All groups share one centre, and each spreads out both ways along 12 directions, with some noise.
Known rows, each followed by its group:
[-17 -26  12 -14  14  15  17 -43  -7  -2 -14  23  25 -36 -45 -11   8  13]
j_785
[-10   0 -47  19  -6   6  13 -15   8   3 -10  -8  18  -1   1  14  27 -14]
j_785
[  1  12 -25 -27  11   3  13  28   4 -13   3  -9  18 -10 -33  14   5  -7]
j_219
[-26  12 -28  34  12  31  20 -12  -5  18 -37   0   3  27  -7  34  -4  18]
j_785
[ 10  -8  19  15  11  24  -7  -7  25  23   4 -11   2  16  18   0 -14   0]
j_219
[ -4  15  -7  -3   3  13  21  16 -16   4  -1   5   2 -12 -11  27   9  -3]
j_785
[ -1   5 -16 -17   1   9  21   1  18 -18 -16  -5  17  23  13 -16  39 -14]
j_681
[  9 -26 -10 -21 -10  13  37 -12  -4  11  16  -8  -3  26  27 -12  16 -28]
j_855
[-11  25  -6 -11   3  10  12  11 -22   6 -48  -7  -3  28 -31  -5   2  10]
j_871
[-41 -28  -2   6 -10 -14  -3  -2  18  -2  -6 -10  -9 -14  -4  14 -27  16]
j_736
[ 12   8  16  12  -3   4   1 -24   2   2 -13  20  19   3   4   6   2 -18]
j_855
[ 24 -17  19   2   1   3  -3 -27 -10  -6  -3  22  16 -15 -30  10 -24  -5]
j_855
[ 11  16 -12 -11   4  18  25 -15   3  35 -15  -1 -13 -10  -5 -16  25  20]
j_785
[ -9  -9  12 -43   7  -2  28   5  13   3 -14 -17 -19   6  11 -33  -2   9]
j_681
[  6   9   2  23   7  34   0   1 -22  14   0   2  11 -11 -22  41 -15  -6]
j_871
[  9   1 -33 -19   2   9  13   1  -3   2  16   0  19  11   2  -6  13 -12]
j_855
[ 32  10 -30  25  11 -37  21  15   5 -34   6  -1  -4   5 -10  42 -15 -28]
j_219
[-13   6  -1 -38  -6  10  33  20  -2  14  -6 -21 -10   0  19  10 -25  -8]
j_855
[-22 -12  18  34  51  -9   8   3  41 -13   6 -34  23 -13  -9   4  19 -49]
j_736
[ 35 -25  22  51  15 -36 -15 -21  26  14  48  12  -6  16  19  -1 -35 -25]
j_219
[-13  -4  16  10  17  17  12  -1  30  17   2  14  26   7 -20   1  26 -12]
j_736
[-14  14 -13 -21  25 -26  33 -13 -31 -29 -24   7   6  22  -7 -17  -8 -16]
j_871
[-3  0 -5 -8 30 -6 22 13  9 -6 22 -3 -8  3 15 -7  5  2]
j_681
[  3  -1 -35  11  -9 -13   6 -25 -11  -8  10  23  16   9   7   7   1 -11]
j_681
[  7  -2 -18   1   7  17   9 -10   7  22 -25 -19  -1 -23 -41  12 -21  19]
j_855
[ -5  15  -2  -7  -2   2  22 -20  18  27 -20  12  22 -15 -11  -1   9  -9]
j_681
[ 18   1  -2   4  -9  -6   2 -21  16  18  16  12  27  23  28 -13  -1 -36]
j_855
[-10  -5  -6 -14   1   3  23 -19   9  -9 -25   9  18   1 -11 -10  19  -5]
j_785
[ -5  11 -23  -2  48 -14  20  12  34 -16 -16 -37  24   9 -32 -20  23 -28]
j_785
[ 11  12  27   5 -12  -1   0 -12  12   2 -25  -3   4  -7  16   0   8 -19]
j_736
[  3   5   9 -13 -12  47  -1  14  10  10 -21  -1   6  -7 -12  23   7  21]
j_681
[ 12 -16   9   1  19 -27   5 -10  -9  -9  27  12  29   5 -14  -2 -27 -47]
j_855
[  8  39 -35 -14  12 -21   0  -3  -7 -25 -22  -6  24 -19 -14 -11  12 -16]
j_785
[  8  16 -29   3  15   5   1   6   3   3  -4   2  14  19 -15 -10  12   4]
j_736
[  2   6  31   1 -15  34  18   4 -16  19 -17   7  -1 -22 -10  30  17  -5]
j_785
[  1  18 -17   2  24  14   8  -4 -10 -18 -22   7  15 -13 -28  15   4  11]
j_855
[ 13 -13   9   2  -8 -16  19 -24 -16  -4  -9  10 -30  -5   9   3 -20   9]
j_219
[-11  31 -26  -7   4   1  -9  -4 -36 -14 -28  11  28  34  -7   4 -37  -4]
j_871
[ 18   1   3 -19 -16   2   8   2  -2   9   7  11  -4   2   5  -1  -7   4]
j_219
[-13 -10  -2 -23  19 -17  44   2  10  13  18   3 -24   4  12 -21  -2  10]
j_855
[ -1   5 -23  13 -13  29  26 -19   1  29 -28   3   3  -1 -16  19  24   9]
j_785
[ 15  18   2  -1 -28  16   4  -9 -11  13 -22  14  10  -9  -7  17  10  -5]
j_785
[  3  -6 -14  -6   2 -19   2  -9  10 -15  30  14  31  -3  13 -11  17 -35]
j_785
[-14   3 -13 -18   0  14  22  -7  16  10 -12   9  24   2   0  -1   7  -4]
j_871
[ -6 -19  32  22 -29  -7  -2 -18 -10  -9   1  12   4  -6  22  29  -8 -35]
j_855
[ 11   4  -5  -5  -1  17   3 -14  11   6 -10   3   9   0   8  -1  -2   9]
j_219
[ -6   8 -13   2  11   6 -27   3 -11  -3  33  37  30   1 -11  -9   5  17]
j_736
[ -3 -15  -9   8 -13  -5 -11 -13  -8 -13  35  38  14 -10  10   8   9   7]
j_855
[ 22   2  29  11   6  16   2  -6   6  10 -21  15  23  18 -36  10   0 -19]
j_736
[ 15  16 -22   3 -11  -8  -4 -21   4 -14 -25  -8  35  14  12   2  -9 -43]
j_855
[-24  -8 -26   6   3   0  28  -8 -16  -4 -22 -16   2   0 -14  26 -12 -12]
j_871
[  7  45   3   1   0 -17 -27  13   6  -1 -34  -5   2  15 -11 -37  33   1]
j_871
[ -1  -3 -20 -12 -16   1  26 -30 -19  12 -14  16   1 -16 -13   7 -12  12]
j_681
[  8 -14  19   4 -23   1  24 -40 -16   2 -30   1 -14 -10  11  12 -20 -15]
j_871
[  6  14 -14  -5  -2   7  -8  14 -17   2  15  12  -4   7   3   8 -13  16]
j_736
[ -3  10  20  -6 -21   4   1  -2   1  19 -29   0   2 -21 -21   7   5  -1]
j_871
[ -5 -14  11 -13  -6  -1  23   4   7   5 -18 -20 -25   4  -8   4 -21   4]
j_785
[ -8  12 -16 -15  -5 -23  29  28  -6 -11   1  12  -9  13   2  20  -6  -9]
j_219
[  3   9 -56 -34  17 -14  -4  31 -18   7  32 -32  -3  22 -15 -29 -18   3]
j_855
[ 40  20 -40 -32 -20   2   9  21 -15   5  -6   2 -10  34 -15  -1 -24  18]
j_736
[ 13  18   1 -25 -31 -20  12   1   0   3 -35  -5  -2 -10 -15  -8   9 -10]
j_219
[-21   9 -14 -19  14  14  32  -5  16  12 -17  -1  26 -28 -28  -7  40  -9]
j_219
[ -1 -30   4   3   0 -15  18  16  15 -17   6 -25 -31   0   0  15   0  -9]
j_736
[ 10   9 -25 -19  -6  13   8  -7   1  -7 -20 -13   8 -21  -4  -3  14   5]
j_681
[  3  -3  20 -38 -19   1  27 -11   8  12 -26   5  10 -23 -19   3 -15 -11]
j_736
[ -5  -2   6   0   8  -5  21  -1 -18   3  -4   1 -10  -1 -13   4   0  -3]
j_871
[-42  22   8   5  10   8  10 -20 -14 -14 -54 -10  21 -57 -25  20  11  -7]
j_736
[  8  -4   0   8  38  -5  20 -26  -3 -32   2  13  28  -3   1  14 -23 -29]
j_871
[ -7   2 -13   6  -9  11   3 -20 -29  -1 -24  -2  11   0 -11  10 -11  -4]
j_681
[ -9   9   0 -43   0  20  25  -5  19   7 -29   2  19  -5 -13 -28  37   1]
j_219
[-49  10 -12 -37  21  15  14   9 -10 -22 -34  -8  12   4 -10 -11  -5  19]
j_219
[ 33 -24  18  11  -7 -16   4 -22  22  14  15   4 -17   7  20 -12 -17  -8]
j_219
[ 20  20  16  34  16  -2 -16  -4 -15   4  10  16   4   8   3   8   0 -10]
j_681
[-58  -4 -13  -7   8   0   5 -41 -13   6  10  34  23  -1  35 -25  -5  19]
j_219
[ -4  -8 -34 -51 -17  19  10 -21  -4   0 -22 -48  -5 -48   3 -19  -8  16]
j_681
[ 20   5  19 -25 -22   1 -10  -5  -5   5  -7   6  -6 -27  -2  -6 -13  12]
j_871
[  8   3   9 -14   0   1  13  -2  14   5  -7 -13 -11  13  27 -26  17  -6]
j_785
[  7   3 -14  18   3   9  22 -17  -2  11  -1   3  -8 -13   5  17  21  -1]
j_681
[-11 -12   0  27 -12  17  -2 -15  14  31  10  -6  14 -21   3  27  -1 -19]
j_681
[-18  -6  -2  -6 -15   0  10  -9 -15  -5 -33   1  -6 -15 -31  16 -18  17]
j_736
[ 14   7 -19  10   0   5  27 -35 -37  14 -10  12  -4   0  -3   5  -3  -7]
j_736
[  8  -6 -18  -1 -33   0  -9  -8   3   1 -25  -3  22   5 -38   2  10 -14]
j_871
[  4  -2  -7  -8  -2  -5  -4  -3  13   1  34  10  22 -48  11  12   4 -15]
j_871
[  6 -18   6  12 -17   0 -16   3  10   0  23  -2  -7  -5  18  15 -15   4]
j_681

New rows, each followed by its group:
[-26 -26  16  16  29   4  -9 -25  13 -20  -6 -15  16  12  12 -29   7 -14]
j_785
[-17   5   5   3  -3 -15  13 -20 -33   0 -12  12  -1   1  15  14 -39  -9]
j_871
[  5  21 -11   6 -10  17 -20  23  12  24   0 -14   6 -23 -23  10  29   7]
j_871
[ -7  -8   4   4 -14  20   4   8 -20  20 -13 -19 -28   3  -6   7  10  11]
j_855
[ 26  -2  -8  -8   7   7  -6  15   0   3  25  26  28  25 -31  -1  -2  -6]
j_736
[ 31  -4   6 -22   4   8  17  11 -14  11   3   7 -20  26 -14  -9 -18  14]
j_736
[ 13 -16   4 -17  -8 -19  -2  16  14  -8  -1 -45 -23   3  11 -15 -14 -14]
j_785
[ 17 -27  16  -3   6  14  47 -31   4   8  11  14  -6 -14  22  11   3 -13]
j_871
[ -5  -8 -17 -15  21 -38   0  -6  13 -34  38  10  41  -6  12 -25  18 -42]
j_785
[ -8  -6  21  -1  -3 -14  12  -7   2  14 -11  13  -6  23  -7 -22   7   2]
j_871
[ -8  31 -39 -12  14   9  31 -12 -42  14 -17  -6 -15 -16   0   3 -12  17]
j_736
[  1 -19  25   8  -6   7  40 -41  17   1   3  44  10   2  33   4  35 -22]
j_855
[  9  31  27  24 -11 -37   7  17 -12  12 -10  23 -19  25   2  19 -16 -17]
j_219
[ -9   7   2  -9   9   9  43  35 -15   4   7  15  -7  12 -17  29  20 -10]
j_219
[ 26   3  -6  14  20 -31  23 -19   3  -8  12  23  -2 -11  -8  10  -8 -11]
j_219
[  0  12   5  -5 -15   1  -8 -17  28  29 -14  12  36   7   6  -6 -17 -15]
j_736
[  9  15 -26 -20  -7  11  -8 -29  -5   9  -3  -4  22 -11  20 -27  -1  -3]
j_681
[ 21  36  21 -37  20 -10  11  27 -21   4   5   8 -11 -19 -10  -6 -13   4]
j_785
[ -7 -20  14   2   4  14  -3   2   0  -6  22   8  22   1  -2  10   8 -22]
j_785
[ -9 -33  10  -9   1   1 -11  -5   6 -20  -7 -41 -17   2  11 -22  -7  -2]
j_785
[ 16   2  -9  13  22  26  -1 -35  27  11  15  25  19  10  42  -5 -13  18]
j_219
[  3  11 -10   9  12  -4  -1 -11   1  -8 -18  -2  21 -12 -27  12  -6 -12]
j_855
[-36  32   4  12  10 -16  16  -4  -9   0 -47  -1   1   2  -5   6   2  -6]
j_219
[  0   3 -31 -24 -22   3  -8   0  25  -1  -2 -11  38 -11  -5  -9  18 -23]
j_219
[ -5  14  13  47   7  -8   8  -6 -24   8  15  36  11  19   5  27  10 -28]
j_219
[-17  16   4 -15 -38   7  -6  15  -4   4 -30 -15 -10 -16   7  13  10   4]
j_855
[ -9  35 -15   0   7  25  10  25   9  27 -15 -21  -4 -15  -9   8  44   7]
j_871
[ -5  -8  19 -11 -20 -11   4   6   0  14   6   5  -8 -10  -6 -10  18  -7]
j_855
[-10  10  18  -2 -17  18 -14 -25 -20  29 -21  20  33  24   0 -15 -25 -13]
j_681
[  0   5 -18   6 -23  -3 -16   7  -1   9  -1 -19  11   5  -1  -1  12 -25]
j_855
[-27   8  14  16 -12 -19  -2 -11  10  18 -27 -16   9  -5 -12 -10  14 -30]
j_219
[ -8  23 -26  29  16   9 -21  -9 -11   3  12  15  58  14  -4  11   2 -36]
j_681
[-30  19   1   5   4 -19   6  -7  -2  -2 -46  -6   5  20  -8  -5 -17  -4]
j_871
[  0  23  -7  23   1  -2 -30  13  15  13  17  -3  23 -20  -1   9  16 -11]
j_871
[ 15  36  18  -5 -10   3  13 -20  26   9 -41 -16 -11 -34  41  -8  26  -9]
j_871
[-18 -35  19  -1  -5 -15  23 -15 -21 -12  -6  -1 -25  16   0 -13   1  -9]
j_219
[  4  -5 -28 -18 -13  -6  23  -9  11   2  -8   6   2  10  -1  -5   7   2]
j_785
[-12   6  -1 -12   4   6  47   6  -5  21 -10  -7 -32  -1  18   7  10  12]
j_785
[ 18 -17  -6  31  -8  -2   2 -19 -15  -2  33  28  26   2  -4  29   6 -39]
j_736
[ 21  11  -8  18   7  -6 -14 -13  34  -7  -9  -4  21   6   3 -16  29 -17]
j_871
[ -3  24 -32 -13   9   1  34   1 -19   5  21  34  17 -27 -13  16  24  -1]
j_785
[ -3  -7 -30  15  16  -1  34 -30  15   0 -10   0  -1   6   7  -1  16  -3]
j_855
[ 12 -10  18  -7 -18  11 -13  -4   7  -1 -24  12  18  32 -19   0 -25  -2]
j_785
[  3   6   6  -2  19 -12  33 -26  27   5 -19  10  14 -10  -3   2 -10 -13]
j_855
[  6   7  -4   6  12   6  -2  -1 -36  -7 -10  19  18  31 -35   6 -18  -5]
j_871
[ 12   9 -33  -9  20  -4   8  -9  -8  -5 -10 -19  10  12  -6   2 -45  -7]
j_855
[  9  -9   1  -3   3 -38  10   5  25  -7  26  14   1 -13  -3   3 -12  -9]
j_681
[-16   4   4   0 -18   4   3  21  22  13 -16 -12  -1  -6  -3  34 -22  -1]
j_736
[-15 -45 -12   9   5 -30  32 -30  16 -15  13  10  21  10  -3  -1  -1 -34]
j_871
[  5  14  28  11   7  -8  -3   0   7  13  -8   2  -5  -6  -4   7 -21  -2]
j_681
[ 10  42 -17 -27  13   7   1  -8 -38  -9  10  14   9 -31  23 -16  17   2]
j_736
[ 15  18 -12 -32  12  -8  12  -4   9 -20 -11  -5   0 -13  14 -23   4   4]
j_871
[  5 -14   2   1  13  -9  14 -15 -12   1  10  13 -13   5   1 -10 -16  15]
j_855
[-33  -6 -14   4  11  -4  32   5 -36   1   3   3   8 -10 -30  34 -15 -17]
j_871
[  8  10   7 -14 -22  15  15  11 -10  10 -10  14  -5   8   6  19   0  -3]
j_785
[  6  14  15 -15  -7 -13   8 -17  21   2   8  52  21  -3  17 -28  35   2]
j_855
[-11 -22   3  -7  25  16  13 -21  20  11   9  -3  16 -14  -7 -18  11   3]
j_219
[  1  -3  21  19  20   8   1 -26 -19  -2 -19   3  13 -16 -32  -3  11 -14]
j_219
[ -6 -19   5   2  16  -1  43 -17  13  -4   7  -4   6 -40  -4  21  13 -28]
j_871
[  7  10 -27 -19   6  11  16  11  16 -18  -2  16  22  -6 -17  13  25   5]
j_681
[ 29  25  20  18 -30 -42  -8  -8  26  31  -2  19  -5  14  29  -7 -15 -18]
j_219
[ 22 -12  46   6 -32  17  37 -75  30  -6 -27  57  32   0  79  35 -27 -36]
j_855
[ -6  22 -15 -16   8  31   5  30 -30  13   5  -7 -13  18   5  -2   5  22]
j_855
[ -7   9  -6 -15  17  14  50 -11 -14  18  11  13 -14   4  40  -1   8   1]
j_871
[  0  31   7  -7  -9  17  22  -3 -29  15 -39   1  -1  -7 -16  12  19  -7]
j_871
[-21  -7 -28  15   8   7  25 -15   1  12   1  -3   1  15  31  23 -23  -3]
j_871
[  7  -7   0 -19 -15   7  16  -9  -1  10  -8  13   9   9 -15 -11  17  -3]
j_871
[-10 -24  22 -10 -11 -14  -3 -12  17 -35 -19 -27  12  -4   9 -14  11 -38]
j_785
[-14  -1  11   0   1  12  11 -24 -15   2 -25   6  -4 -16   4   0   3  10]
j_785
[  4   2  -3  -8  10  21   4 -23 -17  16   7 -15   5   1  26 -32  22 -17]
j_681
[-20 -22  11 -35 -33   9   2 -16 -19  16  -9  -3  -1 -14  -3 -27   6   5]
j_219
[-22 -12 -20 -10  -7  17   8 -29 -22 -21 -22  -2  16  -8   1  -6  10   1]
j_219
[ -4 -24 -16 -33 -48   9  -1 -33  -3   8 -16  -2  18  -5   8 -17  -8   0]
j_681
[-14 -22   8 -12   5  -8  34 -20   3   2   0  -6   1 -28   2   3  -3 -21]
j_736
[ -3  -1   6  19  -5 -13  -6 -16   4   5   6  16   7  -1   8  -1   5 -12]
j_855
[ -2 -12   9  26  -5 -13  15 -24   0   9  -8   9   6  13  -5   3  19 -29]
j_871
[ -9  -9  10   3  -2   6   7  -6  -1  15   5   4   1 -12  -1  19 -23   0]
j_871
[-12  22 -12   5  -1 -14   5  -9 -17   0 -22   7  11  24   5  -7  -5 -13]
j_871
[-25   3 -65   7  38 -34  32   5  12 -18  23  15  33  18 -16  14  -9 -14]
j_785
[ -9  24  -8   9 -13 -38  18  -6  -6  -3 -28  12   8  -2  -8   6  16 -29]
j_219
[-11  10 -10   5  -6  -8  -9 -15  -8 -28  -1  21  32  19  28   0   9 -24]
j_785
[-12 -18   6 -23 -26   2   4 -44   4   5 -19   6   1   5  34 -43   4  10]
j_219
[ 41   1   3  10   4   9  20 -30 -10  -7 -20   4  -4  17   4  -7  26 -19]
j_871
[ -7  -3 -34  23  -7 -13  14 -30  16  11 -26   1   8  14  -4  11 -17   3]
j_785
[  1 -24   0   1  -2  33  -7 -25   7  30  15 -11  23 -30 -11  -3   7  -5]
j_219
[ -5  10 -17   2  10  -3  -2 -13 -11 -18 -25   0  35 -18 -38  13  -3 -23]
j_736
[  8  -5 -20 -18  -2   8  -5  12  -1 -23  14   6  22 -11 -19  10  11  -3]
j_681
[ 15 -46  48   0  -1   6  15   7  42  22  34  18   4  24  -6   0   4 -19]
j_736
[ -4   3   3  -3  15  -7  17  11  26   2 -12 -18 -12 -16 -24 -12  35   1]
j_871
